There are 4 nested groupings, the coarsest first. Each group lies inside one group of the grouping before and may be the whole of it. The rows also spread widely along 12 directions, which tell nothing about the answers.
In the rows, zero is written as 128.
Some rows, each with its group in each grouping after it:
[110 106 138 170 155 151 169 121 179 158 143 118  90 136 126 166 102 145
 169 116 108  87 105 149 121  86 139 140 140 132  63 127  71 159 109 144]
Z405 Z483 Z861 kozak
[130 125 177 186 109  55 140  92 171 162 149  78 134 124 113  96 215 164
 156  95 161  99 144 116 168 168 155 133 182  81 103 145 145 152  86 142]
Z405 Z991 Z988 Rufil
[100  86  60 117 100 105  90  95  48 114  73 114 165  94 180 146 114 124
 127 140 175 154 125 143  96 125 118  78  88 158 199 158 174 107 149 171]
Z512 Z256 Z868 gos
[184 162 164 165  83 113 122  93  99  89 145 150  79  47 173 147 101 131
  97  60  82 152 108  87 139 129 131 173 107 148 142 116 114 122 118 116]
Z512 Z8 Z326 tet
[192  78  88 151  99  93 104  89  67 111 141  71  92 108 198 146 165  96
 135 147  85 107 114 124 128 106 105 163 152 132 174 151 119 159  79 197]
Z405 Z483 Z411 nar
[116  93  91 104 100  91  49 137  78 140 109 133 158 172 174 107 148 136
 129 150 112 121 159 117 108  86 125  98  86  97 166 104 130 138 119 174]
Z512 Z256 Z868 Fum
[136  80  85  70 150 166  79 151  95 135 153 146 120 176 141 102 112 145
 121 171 112 156 177 117 113 104 137 125  66 156  88 120 134 171 109 149]
Z512 Z156 Z339 zibop
[140  97 101 162 130 116 118 101 108 127 128 122  94 138 182 152 141 131
 143 141  86  91 100 125 126  91 117 121 126 106 159 128  92 166  88 189]
Z405 Z991 Z863 Vol
[ 96  95 149 149 165 111 135 110 165 163 131 156 166 137 141 110 154 110
 149 150 177 137 127 125 123 137 117 100 183  96 186 128 173 142 174 141]
Z405 Z991 Z988 kad
[ 75 129  81  99 104 113 121 121  84 178  71 132 104 101 200 153 104 147
 103 109 152 138 167 144  62  98 133 114 118 123 130  94 109  79 164  77]
Z512 Z156 Z347 gegak
[167 116 127 145 152 142 159 130  84 119  98  89 140 135  86 146 150 137
 139 172 132 110  82 129 138 136 120 115 122 115 163 190 152 119  97 165]
Z512 Z378 Z199 fuge
[ 74  85 108  90 160 140 104 159 154 146 143 126 159 184 118 111 132 102
 149 187 163 132 151 140 117 130 129 110 133 141 128 125 153 143 147 131]
Z405 Z483 Z861 dipa
[130 148  94  92 123 140  71 138 119  72 171 151  90 140 158 119 116 121
 110 146  76 130 124 105 131 148 145 150  80 150 120 101 108 156  89 146]
Z512 Z156 Z347 gegak
[100 181 104  96 117 136  92 178 130  94  83 108 190 193  78 110 179 145
 126 161 137  93 108 119 124 159 153  99 102  68 153 115 118  93  96 128]
Z405 Z483 Z411 nar
[184 135 165 113 104 112 149 172 119 147 132  69 125 142  85 107 173 115
 106 129 116 119 144 110 135 144 121 193 170 118  97 128 122 105 107  79]
Z405 Z483 Z411 nar
[147 113 183 200 129 151 167 105 149 162 120 148 157  88 114 144  93 141
 141  55 122 146 109 120 121  80 125 137 152 118 102 123 118 135 166 125]
Z405 Z483 Z861 kozak
[111 176 124 173 136 149 135 127 151  80  92 137 193 121  92 148 134 118
 146 111 117  97  41 125 123 139 131 104 141  81 181 119 106 111 126 167]
Z405 Z991 Z988 kad
[ 72 103  98 169 141 146 147  95 141 151  90 126 155 113 136 167  97 157
 165  99 155 115 101 153 103  94 137  84 115 130 111 136 102 135 137 162]
Z405 Z991 Z988 kad
[107  92  91 107 102  96  70 167  93 105 126  71 183 188  96 105 145 106
 141 157 109 111 120 115 147 113 115 119  83 141 141 131 122 135  88 172]
Z405 Z991 Z988 kad
[164 134 161 153 131 158 165 115  87 149  71 147 141 107 122 126 130 189
 102 109 164 170 136 101 123 125 137  96 106 106 156 162 169  93 149  92]
Z405 Z483 Z861 dipa
[181 167 166 183 144 171 169 124 139  64 135 139 130  98  76 146 107 126
 125 107  83 127  36 101 161 147 123 153 121 138 143 150 112 134 103 152]
Z405 Z991 Z988 Rufil
[198 102 135 123 137 138 132 113 122 165 149 118 105 123 171 109 181 119
 114 144 123 136 173 119 106 133 124 179 200  99 122 119 142 156 125 125]
Z405 Z483 Z411 nar
[156 162 125 118 122 143 137 133  90 121  74 134 150 116 134 115 167 144
  83 133 150 143 125 109 108 165 128 119 140  88 185 128 153  90 135  96]
Z405 Z991 Z863 Vol
[ 86  77 161 169 127  64 129  99 155 156 147 101 170 128 107 100 160 127
 164 123 192 140 133 122 166 151 127 101 150 137 144 164 185 150 137 151]
Z405 Z991 Z988 Rufil
[ 99 161 162 136 160 162 132 125 177 111 123 217 136 117 145 127 100 119
 115 131 150 159 102 107 113 145 133 106 138 110 190 103 153 113 192  96]
Z405 Z483 Z861 kozak
[ 89 149 124 116  62  42  40 138  96 130 107 141 128 148 191 121 138 110
 109 108  89 113 138  98 110  89 122 122 104  82 198  64 105  93 141 116]
Z512 Z378 Z199 fuge
[ 97 127 147  87 160 139 126 154 174 133 159 158 103 162 104 107 122 156
 132 166 163 136 148 124 137 173 156 120  99 152  86 134 151 144 124 105]
Z512 Z256 Z868 gos

New rows. What belongs after each?
[184 114 145 112 136 119  89 114 130 123 186 161  57 143 210  96 169 118
 101 165  90 142 169  88 134 142 131 167 154 113 162 105 146 172 110 128]
Z405 Z483 Z861 dipa
[144 202 169 183 100 112 145  94 145 101 122 139 137  55 117 132 147 153
 117  50 130 129  89 107 135 178 160 140 153  90 132 120 130 104 123 113]
Z512 Z156 Z347 gegak
[132 115  80 130 128 153 144 124  94 103 111 108  82 112 163 179  80 109
 123 139  83 113  83 138 107  94 106 151 106 175 135 132  76 124 108 148]
Z405 Z991 Z988 Rufil
[185 107 184 160  76  83  89 117  92 161 129 127 153 132 147  77 166 161
 103  72 109 162 182  73 147  96 131 138 120  87 133 111 153 138 127 117]
Z405 Z483 Z861 kozak
[ 46 163 129 157 103  52 120 110 190 140 141  99 124 107 140 143 160 119
 164  94 149  72 107 148 124 159 157 128 178  92 115  98  98 115 117 126]
Z512 Z156 Z347 gegak
[161 162 118 129 137 175 131  99 132  86 145 152 104  73 136 132 118 155
 112 102 127 155 118 117 120 178 161 144 113 148  99 131 136 143 110 129]
Z512 Z156 Z339 zibop
[112  96 112 137  81  99 122 106  88 201  81 100 129  99 193 141 128 146
 117  74 148 141 188 136  77  72 128 132 149 117 110 101 114  98 160  90]
Z405 Z483 Z861 dipa
[ 77  59 140 139 142  85  98 104 197 148 211 140 102 139 166 123 119  83
 174 142 140 129 141 132 144 119 124 146 160 165 114 117 136 195 143 158]
Z405 Z483 Z411 nar
[117 100 137 129 104  90 131 127 132 141 143  81 115 119 122 127 137 121
 136 119 151 131 139 128 141 139 129 150 136 161 104 145 135 127 118 112]
Z405 Z483 Z411 nar
[141 137 159 157 130 100 127 121 128 115 120 124 140 151 107 103 176 166
 132 140 138 119 106  93 169 156 139  97 110  90 172 157 153 134  91 149]
Z405 Z991 Z988 kad
[173 134 116 104 109 152 101 148 107 107 149 131 104 127 156 121 110 101
  92 115  60 140 136 105 112 111 114 195 127 153 106  82  89 139 116 116]
Z405 Z991 Z988 Rufil
[198 143 171 131 125 170 142 152  94  91 153 155 126  91  89 119  77 112
  88  97  78 180  99  86 143 129 112 178 100 171 117 131 139 124 139 102]
Z512 Z156 Z347 gegak
[106  85 132 143 139 136 173 118 149 220 112  98 112 128 132 140 122 174
 146  92 158 118 176 152  99  88 140 138 153 130  31 120  95 139 132  99]
Z405 Z991 Z988 kad
[171  98 169 144 111 112 130 137 122 149 155 126 108 120 141 126 114  94
 119 105  85 140 129 104 131  85 100 184 155 139 125 110 111 138 144 112]
Z405 Z483 Z411 nar
[176 104 136 155 165 165 167 143 103 151 117 129 122 140 110 153 112 128
 142 144  81 107  87 128 114  66 107 139 135 104 128 138  97 140 119 159]
Z512 Z156 Z339 zibop
[142 112  85 150 147 123 121 115 100 135 107 114 118 139 188 170 160  98
 157 176  86  60  90 146  91  79 110 127 165  65 196 119  86 141 104 204]
Z512 Z8 Z326 tet
[ 86 165 127 134 137  84 140 132 143  92 124 119 126 111 125 142 152  85
 135 168 153 101  63 129 134 186 124 117 164 111 218 142 151  90 135 127]
Z512 Z156 Z347 gegak
[108 110 150 144 135  95 150 158 128 154 120  96 141 147 100 148 131  98
 156 152 126  90  95 134 131  98 107 132 144 113 151 138 112 110 130 134]
Z512 Z8 Z326 tet
[182 147  72 119  99 128  59 100  99  75 149 140  73 113 250 136 155  87
  98 139  42 106 126 111  91 120 126 179 156 101 185  70  85 153  95 170]
Z405 Z483 Z861 kozak
[156  90 133 145 140 121 190 141  94 212  95  85  91 122 142 164 124 127
 136 129 109  97 130 149  87  56 102 158 174 108 103 128  84 108 136 108]
Z512 Z156 Z339 zibop
[104  81 115 114 126  76  90 114 137 168 172 105 137 131 163  94 173 104
 144 141 157 131 182 133 119 146 134 143 178 122 117 115 162 162 133 143]
Z512 Z156 Z347 gegak
[201  99 107 115 142 204 127 126  49 132  97 135 153 118 118 133 103 154
 102 127 107 171 143 118  98  97 121 134  90 140 112 149 147 137 130 147]
Z512 Z378 Z199 fuge
[131  81 162 145 100  58 107  99  86 159 126 122 160  97 154  99 156 123
 124 117 184 174 166  99 143 135 116 109 131 127 190 155 207 122 159 127]
Z512 Z8 Z326 tet
[173  79 141 133 165 127 148 149  93 129 142 108 134 151  94 122 139 100
 141 189 116 129  95 115 148 115  98 132 133 134 172 173 160 144 116 166]
Z512 Z156 Z339 zibop
[ 67 111  84  97 135 125  97 137 177 140 144  98 146 160 140 119 159 108
 154 158 158 100 159 158  99 152 151 132 164 124  92 101 119 146 121 137]
Z405 Z483 Z861 kozak
[111 138 134 106  86 110 109 152  70 107 103 126 165  97 102 116  85 117
  91  96 145 185 123 101 130 138 117 126  75 174 152 133 164  74 163  79]
Z512 Z156 Z347 gegak
[181 166 150 129 105 162 140 155 104  91 111 114 132 121  81 128 120 147
  98 102  99 142 100  97 142 139 136 158  92 137 108 137 114 104 102 101]
Z405 Z483 Z411 nar
[109 161 156 135 117 125 155 142 181 173 119 101 108 139 109 125 156 175
 131  92 144  97 159 135 115 141 168 148 157  95  42 102  89 113 110  72]
Z405 Z483 Z861 kozak
[118 150  40 102 173 184 145 108 134  74 107 113 115 105 167 164 149  88
 130 203 148 102  80 165  82 195 130 133 179 136 183 141 129 124 115 165]
Z405 Z991 Z988 Rufil
[ 91 114 166 143 150 113 177 170 138 140 127  85 151 158  20 129 117 144
 160 149 160 114  82 129 173 140 131 105  94 150 101 187 146 110 109 120]
Z512 Z156 Z347 gegak
[129 139 137 121 139 168 150 176 124 153  71  96 214 169  48 110 157 151
 129 133 159 121 130 132 109 128 138 111 136  83 108 134 138  93 135 107]
Z405 Z483 Z861 kozak
[122 163 159 110 134 143 144 137 137 140 118 191 100  82 169 143  90 104
  90 115 137 161 133 111  89 132 119 155 151 129 164  86 130  87 197  53]
Z512 Z8 Z326 tet
[143 144  90 104  99 124  83 126  92  55 139 106 108 127 142 116 136 131
 103 144 106 140 115 102 150 174 138 141  71 171 146 140 132 134  74 146]
Z405 Z991 Z988 Rufil
[ 78 140 113 127 156 194 127 126 178 144 112 185 154 127 137 149  87 142
 140 105 142 136 126 144  80 104 149 114 130 112  93  86  98 135 171 118]
Z405 Z483 Z411 nar
[206 105 144 137  97  82  87 113  48 100 153 119 112 116 159  93 162 125
  97 134  90 160 133  73 163 135 114 146 101 128 190 153 175 144  93 158]
Z512 Z156 Z347 gegak
[152 116 128 109 118 162 117 138 100  96 138 141 120 104 138 131  80 102
  97 123 113 179 127 106 122 128 116 155 102 190 137 129 144 120 150 103]
Z405 Z483 Z861 dipa
[143 141 162 106 109  84 128 155 137 167 137  99  79 157 148 102 186 138
 106 143 127 109 176 107 130 145 139 165 166  96 117 106 122 108 109  66]
Z405 Z483 Z861 dipa
[150 118 167 125  98  81 127 115 125 156 142 111  86 107 167 101 160 137
  98 112 151 155 180 102 135 155 133 158 154 135 131 126 159 117 134  72]
Z405 Z483 Z861 kozak
[ 35  76  85 113  85  92  67 113 122 118 130  96 199 121 113 108  99 130
 148  92 194 172 157 133 137 146 142  87  64 206  99 138 165 138 139 144]
Z405 Z991 Z988 kad
